The rows are grouped in 3 different ways at once. Each group adds its own fixed numbers to the row, and there is some noise. The rows also spread widely along 14 directions, which tell nothing about the answers.
In the rows, 128 means zero.
Known rows, each followed by its group in each grouping:
[110 121  88 114 165 121 100 118 170 100 188 139 132 130 105 163 165 165
 118 155 177 113 125 119 118 149  89 109 144 149  80 149  71 120 112 121
 102  89 137 161 139]  J q54 q987
[118 104 135 123 107 152 158 139 122 139 163 117 155 109 113 153 139 143
 140 151 153 121 133 127 118 150  79  63 127 141 119 123 131  99  96 139
 124  79 167  88 164]  C q748 q716
[138 131 151 124  92 128 127 163  66 119 119 166 103 174 158  90 179 130
 174 143  86 139 126  93 136  94 166  70 159 122 125  97 163 106 105 102
 145 106 108  78 154]  W q56 q685
[108 109 127 161 122 144 126 151 110 125 145  94 147 112 100 194 113  87
 137 129 133 113 118 103 169 176 138 156 107 181 136 169  86 117  95 135
 135 101 151 143  89]  A q56 q987
[122 150 142  93 110  45 124 116 109  96  62 103 109 118 134  92 103 162
 154 116 169 173 149 163 135 120 150 172 152  94 145 127 123 111 164 106
 128 157  76 108 138]  C q464 q719
[ 89 126 114 161 152 109 168  95 152 148 120  85 131 139 148 137 109 128
  92 113 110 103  96 119 133 134 144 127 151 112  70  91  69 162 132 123
  50 125 147 104  82]  W q847 q870
[158 121 109  78 104 113 129  95 119 114 129 140 100 132 149  92 162 128
 122 150  94 119 121  70 135 107 158 153 159 107 163 130 117 150 159 115
 143 129 113 213 121]  A q688 q685
[133 118  98 162 136 150 121 151 136 127 142 143 118 163 117 137 163 118
 125 118  89 137 104 108 137 147 113  72 111 131 124 112 157 106 110 132
 114 118 146  96 104]  J q688 q17
[152  80 149 112  69 134 141 137  72 114 165 119 147 127 115 117 142 137
 159 160 157 189 141  79 191 133 134 116 138 150 125 113 119 109 121 135
 155  63 127  98 148]  W q847 q870
[141 143 135 104 126 140 138 109 166 123 151 122 152 108 133 112  74 151
 113 121 153 126 136 158 109 112 119 163 111 100 125 130 160 139 145 147
 143 151 118 141 143]  A q54 q17
[137 115 143 208 145 122 144 115 148 147 102 148  95 159 133  80  90 127
 116  85  85 130  75 150 127 111 152 134 145  72  82 123 132 165 137 110
 101 197 117  98  66]  C q748 q716
[151 122 117  90 156 122 134 136 160 131 143 155 123 143  92  99 161 178
 166 139 189 161 150 141 111 121  87  97 138  69 109 135 118  90 105 117
 133 130  94 122 152]  W q464 q719
[150 122 112 135  92 133 128 178 112  92 149 106 152 167 113 123 114 172
 115 101 111 168  98  85 195 117 135 130 100 154 154  62 172 151 150 176
 154 123 112 111  88]  A q54 q870
[129 145 137 100 137 113 128 129 108  98 103 157 100 163 139 105 160 178
 161 117 125  64 126 105 111  87 155 124 203  93 161 140 122 143 104  82
 170 162  77 182 143]  C q56 q719
[ 89 178 107  79 106  97 145  97 153 105 126  85 124  84 170 146 129 122
 124 159 152 105 126 132  79 150 109 102 123 152 108 138 144 104 149 127
  82  87 159 125 179]  J q748 q17
[103 131 121 126 167 112 169 112 179 167  96 106 130 108 117 132 111 158
 128  99 132  98 108 186  86 139  94 111 146  77 124 133  97 135 115 135
  79 168 140 124 112]  W q54 q716
[128 116 144 145 129 186 147 111 113 119 133 121 154 138 131 150 108 133
 129 101  94  68 136  97 134 125 161 116 131 101 169 103 130 139  80 113
 162 151 127 136 105]  A q688 q987
[136 105 134 115 147 149 142  87 149 143 176 130 156 122 110 142 123 173
 133 136 184  76 143 123 121 117 110 126 170  99 114 160  66 145  94 114
 147 126 127 181 145]  C q688 q870
[105 142 166 168 154 109  83 150 130 134 123 120 156 129 110 153  70 122
 100 119 167 157 160 229 116 116  89 158 131 173 111 140 130 132 136 159
 138 147 131  55 154]  A q748 q870
[124 140 113  83 136 140 156  86 149  99 144 114 146 117 140 131 135 177
 121 117 133  90 149  99 109 122 127 114 155  78 143  99 111 134 121 111
 120 136 112 164 128]  W q56 q987
[198 115  89 143 113 170 128 118 190 112 177 182 105 151 106  72 125 149
 125 109 123 172  84 106 135 123 116 116  87  67 119 131 189 132 165 139
 128 171 124 147  95]  A q54 q870
[105  81 150 150 110 122 117  62 109 135 153 132 126  95 125 152 130  91
 138 171 154 123 152 132 123 165 130 103 175 136  82 171  47 106 112  84
 108  76 168 109 153]  A q748 q870
[152 109 172 112  70 111 103 127  87 142 142 180  82 127 154  82 159 100
 161 172 127 146 116 133 110  92 144 120 177 163 117 183 139 117 155 118
 153 105 148 142 206]  W q54 q870
[ 79 171 127 108 143 114 107 199  82 132 106  82 147 139 136 198 122 113
 144 141 137  59 150 132 136 117 152 171 137 203 171 125 118 137  79 139
 159 105 111 157 153]  C q54 q685
[108 100 135 142 133  92 129  50 157 131 119 137  98  95 139 120 113 121
 120 135 130 117 111 155 106 148 144 153 179  91  89 184  50 145 156  88
  83 148 146 163 117]  W q54 q987
[125 130 111 162 165  99  97 162 146 139 116 113 143 139  81 147 113 121
 132 108 164 193 155 179 148 156  97 142  98 130 112 128 119  99 127 149
 106 141 108  71 102]  W q56 q870
[161 112 130 100  99  54 131  85 149 133 108 147  71 112 139  60 137 135
 111 146 140 198  94 154 113 110  99 153 169 110  95 168 109 140 225 149
  88 142 145 156 135]  A q748 q870
[164 109 114 107 108 108 140 114 128 101 144 147 124 154 129  79 145 196
 129 120 126 171 117 105 160 105 125 109 158  78 131  98 133 145 158 130
 129 141 102 125 109]  C q688 q685
[130 145 154 128  78 181 152 155 111  77 171 106 171 114 131 153  76 147
 152 111 159 112  96 101 148 134 138 127  87 159 147 143 188 125  97 141
 182 114 131 110 146]  A q748 q987
[148 152 109 106 171 154 102 199 132 121 178 146 148 188 125 130 151 166
 109 139 145 112 164 101 133  72 115 147 109 146 116  75 163 143  97 161
 166 117  90 153 152]  C q54 q987
[174 116 120 122 125 176 104 168 139 113 175 195 118 143  88 123 154 162
 177 129 162 137 116 144 116 124  98 100 112 119 147 189 184  97 100 137
 182 148 125 146 173]  C q54 q987
[127 149 145 138  71 138 159 134 115 120 134 117 140  86 134 122  78 106
 207 123 197 172 115 143 128 176 150  86  56 108  88 182 191  53 103 108
 125 118 142  18 162]  C q688 q685
[167  97 148 116 130 159 110 137  82 127 146 130 154 138  94 137 129 122
 165 138 158 141 191 106 161 117 140 159 126 110 168 123 123 112  80 119
 200 118  87 148 135]  A q748 q870
[109 151 122  78 142  79  99 108 135 114 103 137 105  98 112 143 162 127
 167 148 181 111 156 170  81 156  91 116 162 123 144 184  99  73 109  88
 124 125 111 143 176]  A q56 q716
[176 112 100 119 111 164 156  67 167  91 162 125 156 120 115  97  94 178
 134  94 143 148 122  84 147 142 144 118  90  37 143 107 155 130 135 116
 133 167 107 141  86]  J q688 q870
[161  96 137  97 104 141 169 136  92 123 107 109 137 118  98 114 127 158
 167 110 129 145 141  83 172 132 137 142 128  81 194 122 130 119 110 136
 176 133 100 152  93]  A q56 q719

New rows, each followed by its group in each grouping:
[171 113 148 123 100 152 142 147  74 130 111 143 111 150 123  93 137 108
 209 118 130 136 130  69 163 121 199 127 114  70 152 143 149  95  69  87
 182 146  81 123 108]  A q688 q685
[140 111 158 133 109 169 146 106  86 154 127 109 132 112 139 137  95  61
 165 135 123  82 141  84 142 125 203 177 121 116 148 153 117 127  83 100
 168 125 124 160 119]  A q847 q870
[139 140  99  88 171 145  86 132 147 131 145 124 159 137 121 157 128 140
  79 132 106  93 188 138 110  96 105 176 123 145 196  82 138 162 139 167
 159 143 115 203 140]  J q54 q870
[110 116 100 161 145 154 132 113 155 136 181 148 120 149 143 154 170 114
  87 165 101  88 120  97 113 137 106  76 151 144  70 113 103 134 118 116
  89  80 171 131 131]  C q748 q17
[164 121 151 127  60 186 156 144 124  90 172 168 132 134 133  93 116 155
 171 122 132 161  92  98 139 128 147  67  93 102 141 127 219  98 122 116
 170 124 124  77 153]  W q464 q719
[104 143 134 138 167  99 158 153 136 171  74  92 118 141 121 144 121 142
 121  96 112  86  95 174 110 112 104 146 164 121 130 141  97 154 112 158
 110 157 137 146 101]  A q748 q17
[173 124 135  90  65 186 170 133 106 125 143 109 153 100 135 118 113 117
 140 123  97 138 138  86 143 136 132 114  68 112 201 105 216 107 135 162
 173 121 151 126 134]  A q688 q17
[162 142 150 111 109  92  85 150 102  74 119 128 139 136 117 105  92 154
 136 107 154 185 159 149 171 101 140 198 125 125 176 131 162 127 156 134
 200 162  57 133 123]  A q56 q17
[143 142 101  94 170  98  94 149 126 100 106 113 150 157 104 121 130 162
 117 110 135 175 208 140 154 118 114 161 110  93 166  38 146 113 127 143
 145 145  59 107 118]  A q54 q17
[122 142 118 103 142  96 120 173 110  99 102  79 149 154 112 138 105 161
  96 106 121 157 153 118 183 103 135 189 116 141 179  50 133 149 147 164
 154 132  73 127  91]  A q464 q719
[127 122 102 161 147 109  80 117 137  74 132 110 155 137  91 154 102 141
 109 106 138 171 155 147 174 157 123 161 130 126 162  97 109 143 144 125
 136 152  84 119  85]  W q748 q870
[129 111 132 104  86 112 179 137 104 134 135 119 109 121 142 105 156 138
 184 151 169 149 110  89 133 144 139  78 121 115  61 143 125  81 107 120
  95  73 154  85 156]  C q54 q987
[162 109 152  73  87 112 121  94 115 100 149 148 123  91 120  86 130 135
 179 172 196 190 182 116 133 129 140 144 131  85 124 150 129  75 135  89
 164 101  90 127 182]  W q464 q719
[166 103  93 143 116 123 157 167  99 161 105 108  97 154 108 115 164  88
 165 125 113 168 117  52 185 150 157 135  89 109 120 110 127  98 114 138
 106 112 124 131  62]  C q56 q870
[106 159  95 150 135 129 162 155 166 123 123  85 139 135 135 153 104 131
 101  97  90 106  65 105 147 140 144 150 101 138 132 118 130 169 138 159
  94 143 134 151  54]  W q56 q685
[126 148 114 122 137 107  81 147 137  87 151 107 145 106 115 151  97  92
 118 145 179 179 160 141 154 141 133 216  80 170 121 149 129 116 141 141
 140 121  99 136 136]  W q847 q987
[104 135 137 159 121 119 145 187 135 128 159 106 143 144 112 144 112 145
 124 127 169 150  81 149 139 139  83  89 109 181  60 126 140 116 105 162
 106  86 152  44 133]  A q748 q716
[ 68 111 143 116 140 106 136 117 122 128 147 117 136 134 140 174 163 164
  93 150 125  66 119 133 108 122  90  87 217 177 101 132  42 150 117 129
  95  74 177 137 152]  A q56 q987
[129 103 145 149 140 174  98 103 142 143 160 131 166  97 118 166  79  98
  89 131 108  96 156 146 125 125 123 171 114 147 171 143 123 155 125 137
 168 142 151 165 120]  J q688 q716
[139 121 149 128  87  91 136 152  79 171  72 130  65 104 148  94 129  45
 168 164 112 156 118 117 134 123 180 169 113 149 112 174 142  98 152 125
 118 115 149 129 143]  C q54 q719
[111 141 132 128  70 118 177 120 140 111 129  72 140  59 122 147  76 116
 159 134 187 153 101 122 142 191 132 132  69 143 106 182 139  85 141 129
  98  98 161  91 124]  C q56 q719
[109 120  74 128 184  97  60  89 178 148 125 142  95 117 117 169 172  81
  58 165  91 125 155 167  86 149  72 146 153 167 139 140  81 141 185 146
  75 126 174 190 132]  J q748 q870
[102 131 132 143 155 164 147 122 147 134 161 110 165 136 132 157 110 155
 110 117 142  84 125 123 113 127 113  95 118 123  95 110 112 134  92 136
 113 118 154 101 128]  J q688 q987
[129 158 122  84 150 132 111 131 125 105 136 115 149 139 128 149 142 153
 139 127 153  70 161 114 116 110 134 144 156 125 184 122 114 137  93 119
 171 140  86 190 154]  W q688 q870
[ 91 149  86 126 158  40 110 169 138 105  61  73 121 125  88 171 137 148
 142 102 144 175 119 186 157 186  91 153 132 153 165 132 102 110 142 163
  86 140 104 116  91]  W q54 q17
[132 113 140 116 149 117 163 176 102 178 101 119 115 151 109 139 159 153
 155 117 132  98 105 132 128 104 101 124 166 134 141 161  97 135  85 161
 134 131 144 152 128]  C q688 q987
[127 126 146 141 155  86  89 101 139 154 104 167  84 135 132 100 140 120
 130 131 139 146 136 195  86 105 108 127 178 115  98 179 107 123 154 113
 107 161 137 122 152]  J q56 q870
[117 166 104 142 146  77  74 168 176  82 139 137 122 127  85 145 121 164
 144 111 209 191  92 212 128 164  59 125  98 166 108 198 158  86 141 150
 118 147 115  85 146]  J q688 q17
[150 119 154 165  98 158  96 178  91 109 158 133 156 142 113 144  94 126
 134 117 132 167 124 143 166 117 125 138 101 187 158 132 187 134 128 165
 191 125 131  93 141]  J q748 q870
[ 95 132 133 134 177 131 149 169  93 170  91  87 133 157 121 171 151 101
 144 119 118  60 139 106 129 129 145 127 141 136 122 114  73 116  41 120
 121 109 124 125 103]  A q688 q987
[143 139 109 122 156 104 132  88 180 127 151 133 102 141 149  97 116 147
  79 127 136  96  96 104 126  84 142 193 152 101  75 149  81 186 162 120
 102 163 107 220  99]  C q688 q987
[136 155  95  80 181 134  97 164 123 110 140 101 174 161  98 161 151 162
 123 130 156 118 213 115 134 110 102 155 123 127 183  58 126 125  85 149
 170 128  61 158 140]  W q748 q870
[167  74 100 162 124 151 103 102 138 122 186 148 122 156 117 123 142 105
  80 146  79 143 135  57 189 118 162 171 136 129 121  93  89 170 161 119
 136 121 124 195  71]  C q464 q870
[129 120 128 116 137 100  73  93 147 131 159 155 130 125 133 111 130 113
  79 168 151 182 198 174  98 118  91 124 130 136  80  97 123 108 176 131
  96 103 144  77 183]  A q54 q870
[132 124 106  90 132  86 157 122 141 110 119  88 131 135 108 116 134 190
 149 114 184 142 103 117 150 136 105 134 154 100 123 133  93 129 128 140
 110 123 106 143 108]  A q847 q870
[129 123 133 149 123 141 154  69 145 150 124 107 130 115 148 114  86  95
 118 115 124  99 115 108 121 132 170 148 118  86  97 137 108 139 122 103
 106 149 140 134  94]  A q688 q870
[ 97 151  86  75 156  55 141 125 149 116 103  58 133 120 113 153 145 162
 111 135 184 128 141 136 126 148  87 147 152 141 112 108  66 123 134 152
  77  99 112 150 124]  A q748 q870
[107  96  89 116 178  79 113 130 144 148 128  93 140 124  79 173 162 140
 119 150 169 149 160 137 155 168  84 140 156 141 108 125  22 122 117 143
  83  87 127 152 109]  W q54 q870
[127 128  93 168 163 104 105 142 195 126 155 152 110 153  97 111 132 142
  76 141 149 193 104 155 130 137  70 118 110 129  55 118 122 126 169 156
  69 119 138  83 101]  A q748 q719
[157 102 112 116 153  55  89 159 109 154 102 138  94 164  99 100 179 116
 118 146 132 207 156 141 161 109 100 167 157 141 123 115  85 123 161 161
 114 120 103 139 116]  W q688 q870
[102 141 144 114 132  64 127 124 118 126  70 140  96 138 147  81 146 144
 144 134 138 173 137 180  91 115 116  97 167  98  99 110 137 100 155 111
  79 131 114  48 166]  W q847 q719
[130 117 138 138  94 131 147  98 121 132 139 147 107 134 151  99 151 109
 164 145 130 144 123 110 112 141 154  58 138  94  80 122 136  85 120  89
  93 104 143  66 151]  W q464 q870
[114 134 127 114 114 124 104 131  98 100 138 114 149 109 126 150 132 101
 153 160 169 179 193 135 123 164 112  97  87 152 111 110 156  56 110 123
 121  74 137  44 177]  J q748 q987
[ 88 102 176 156 111  78 139 166  88 138 111 111 142 146 130 128 118 184
 114 132 139 159 115 179 147 109  98  99 183 173  98  98 101 142 148 159
 110  92 155  33 154]  C q54 q719
[152  94  94  83 114 122 120 100 110  87 140 129 138 159 137 111 174 184
  80 133  60 151 154  55 175 103 138 124 163 101 196  27 121 175 171 143
 142 114 104 177  89]  J q688 q685
[102 151 109 145 136 115 126 132 163  99 140  90 159 112 120 149  81 136
  92 124 157 148 140 132 143 148 120 158  80 145 105 108 141 129 154 145
 104 122 120  96 108]  C q56 q719
[113  93 119 158 150 108 173  93 130 162  83 110 106 140 128 106 131 119
 123 107 100 149 112 127 135 145 138 108 143  63  78 104  78 126 128 118
  48 135 152  74  67]  A q847 q987
[ 73 122 169 158 114 134 110 113 164 116 180 146 145  94 125 176  99 139
 103 153 163  94  89 198 100 135  93 117 183 202  99 215  84 149 142 124
 131 103 187 123 185]  W q464 q719
[ 91 125 183 143 155 139 189 165 103 172 101 100 145 157 130 129 109 170
 157 103 141  59  92 141 122  82 142 122 189 113  99 133  80 160  53 130
 135 131 119 112 122]  W q847 q719
[120 129  88 144 140  92 101  88 187  81 142 138 122 112 106 118 106 153
 115 129 171 182 133 150 135 169 117 136 109  93  89 130 117 112 172 107
  88 145 112 106 110]  C q54 q719
[ 85 107 138 140 111 101 185 114 102 123  86  81 140 117 128 147 133 177
 153 105 125 107 101 138 129 166 113  54 176 107 136 106  92 117  96 115
  92 117 154  64 114]  C q748 q716
[114 127 118 138  91 108 109 133 132  97 151 130 137 144 140 130 131 150
  76 127 101 178 124 148 142 130 100  89 131 178 135  71 167 135 201 162
 101 108 168  59 149]  C q464 q870
[111 109 145 181 170  88 142 101 168 165  97 128 112 142 102 121  94 160
 130  77 153 114  77 191 118 125 115 140 183  83  76 189  54 156 124 117
  90 189 130 123  72]  A q56 q870
[166  96 107  98 113 121 146  96 135 158 121 137  92 111 141  89 166  87
  97 154  68 177 146  88 129 125 126 141 116  99 130 102 127 127 191 153
  83 113 158 165 108]  W q56 q987
[122 148 165 141  85 167 144 124 101 132  97 133 118 108 165 123 101  78
 158 104  64  60  99 133  96 120 179 120 127 126 202 158 187 134 107 108
 169 175 143 137 146]  W q688 q716
[159 120 131 129 118 127 145 142 130 140 154 172  79 150 146  82 160 129
 156 151 146 121  74 102 116  91 136 127 152 119  67 184 130 133 124 121
 134 125 130 169 148]  C q748 q987
[122 113 127 136 136 133  99 135 152 150 158 123 148  93 111 153  91 102
  91 162 153 157 171 171 125 135  90 177  97 169 116 144 125 128 164 162
 127 105 165 129 152]  C q54 q719
[152 120 141 143 115  78 128 117 147 163 104 141  86 118 134  59  98  92
 129 134 155 227 107 182 121 116 118 167 111 107  55 164 143 116 202 148
  73 149 141  76 131]  W q847 q870
[139 153 133 130  98 155 146 146 105 102 161  97 158 141 136 124 105 123
 168 123 166 115 124  53 164 128 188 129  94 127 107 114 151 111  81 108
 160 110  84 110 125]  W q688 q870
[141  79 158 117 102 101 155  95  81 163  88 139 112 143 136  87 154 143
 155 124 111 172 166 143 126 119 127  72 178  68 136  91 113 100 142 111
 111 127 146  59 149]  C q464 q870
[ 84 118 120 187 184 119  87 147 172 176 120 160 108 139 102 170 136  94
  91 124  94  98 105 219  84 146  68 110 153 164 110 165  94 132 124 139
  81 150 184 113 124]  A q54 q716
[149 128  89 119 133 164  85 104 161 104 162 129 150 101 102 159 102  92
 103 134 130 128 171 119 134 158 128 176  77 126 184 123 150 125 148 135
 153 144 127 186 117]  A q54 q870
[149 154 107  77 124 182 192 122 176 151 172 132 123 118 141 114 150 126
 159 139 140  70  95  79  85 128 131  90 105  77 108 159 153 110  90 117
 122 120 140 182 147]  W q464 q17
[ 79 123 137 143 153  89 142 141 108 150  98  55 160 120 118 183 100 138
 111 117 151  99 144 155 148 139 115 158 159 162 125 115  57 155 108 153
 110 112 136 117 111]  C q748 q870
[121 174 113 133 141 147  86 197 145  80 158 142 151 158  91 170 118 155
 158 104 171 103  97 141 144 132 119 137 107 168 159 174 165 120  78 135
 190 152  88 140 132]  A q688 q685
[ 81 162 145 163 149 137 149 159 165 148 129 140 114 149 130 147 128 137
 162 101 139  60  55 178  73 134 114  57 149 130  86 176 131 113  70 101
 103 152 146  87 143]  W q464 q716
[118 141 114 136  79  94 123 136 125  76 143  53 178  90 118 156  63 123
  99 120 163 215 147 115 199 173 131 173  59 177 129  91 149 117 183 169
 109  98 119  71  93]  W q56 q870
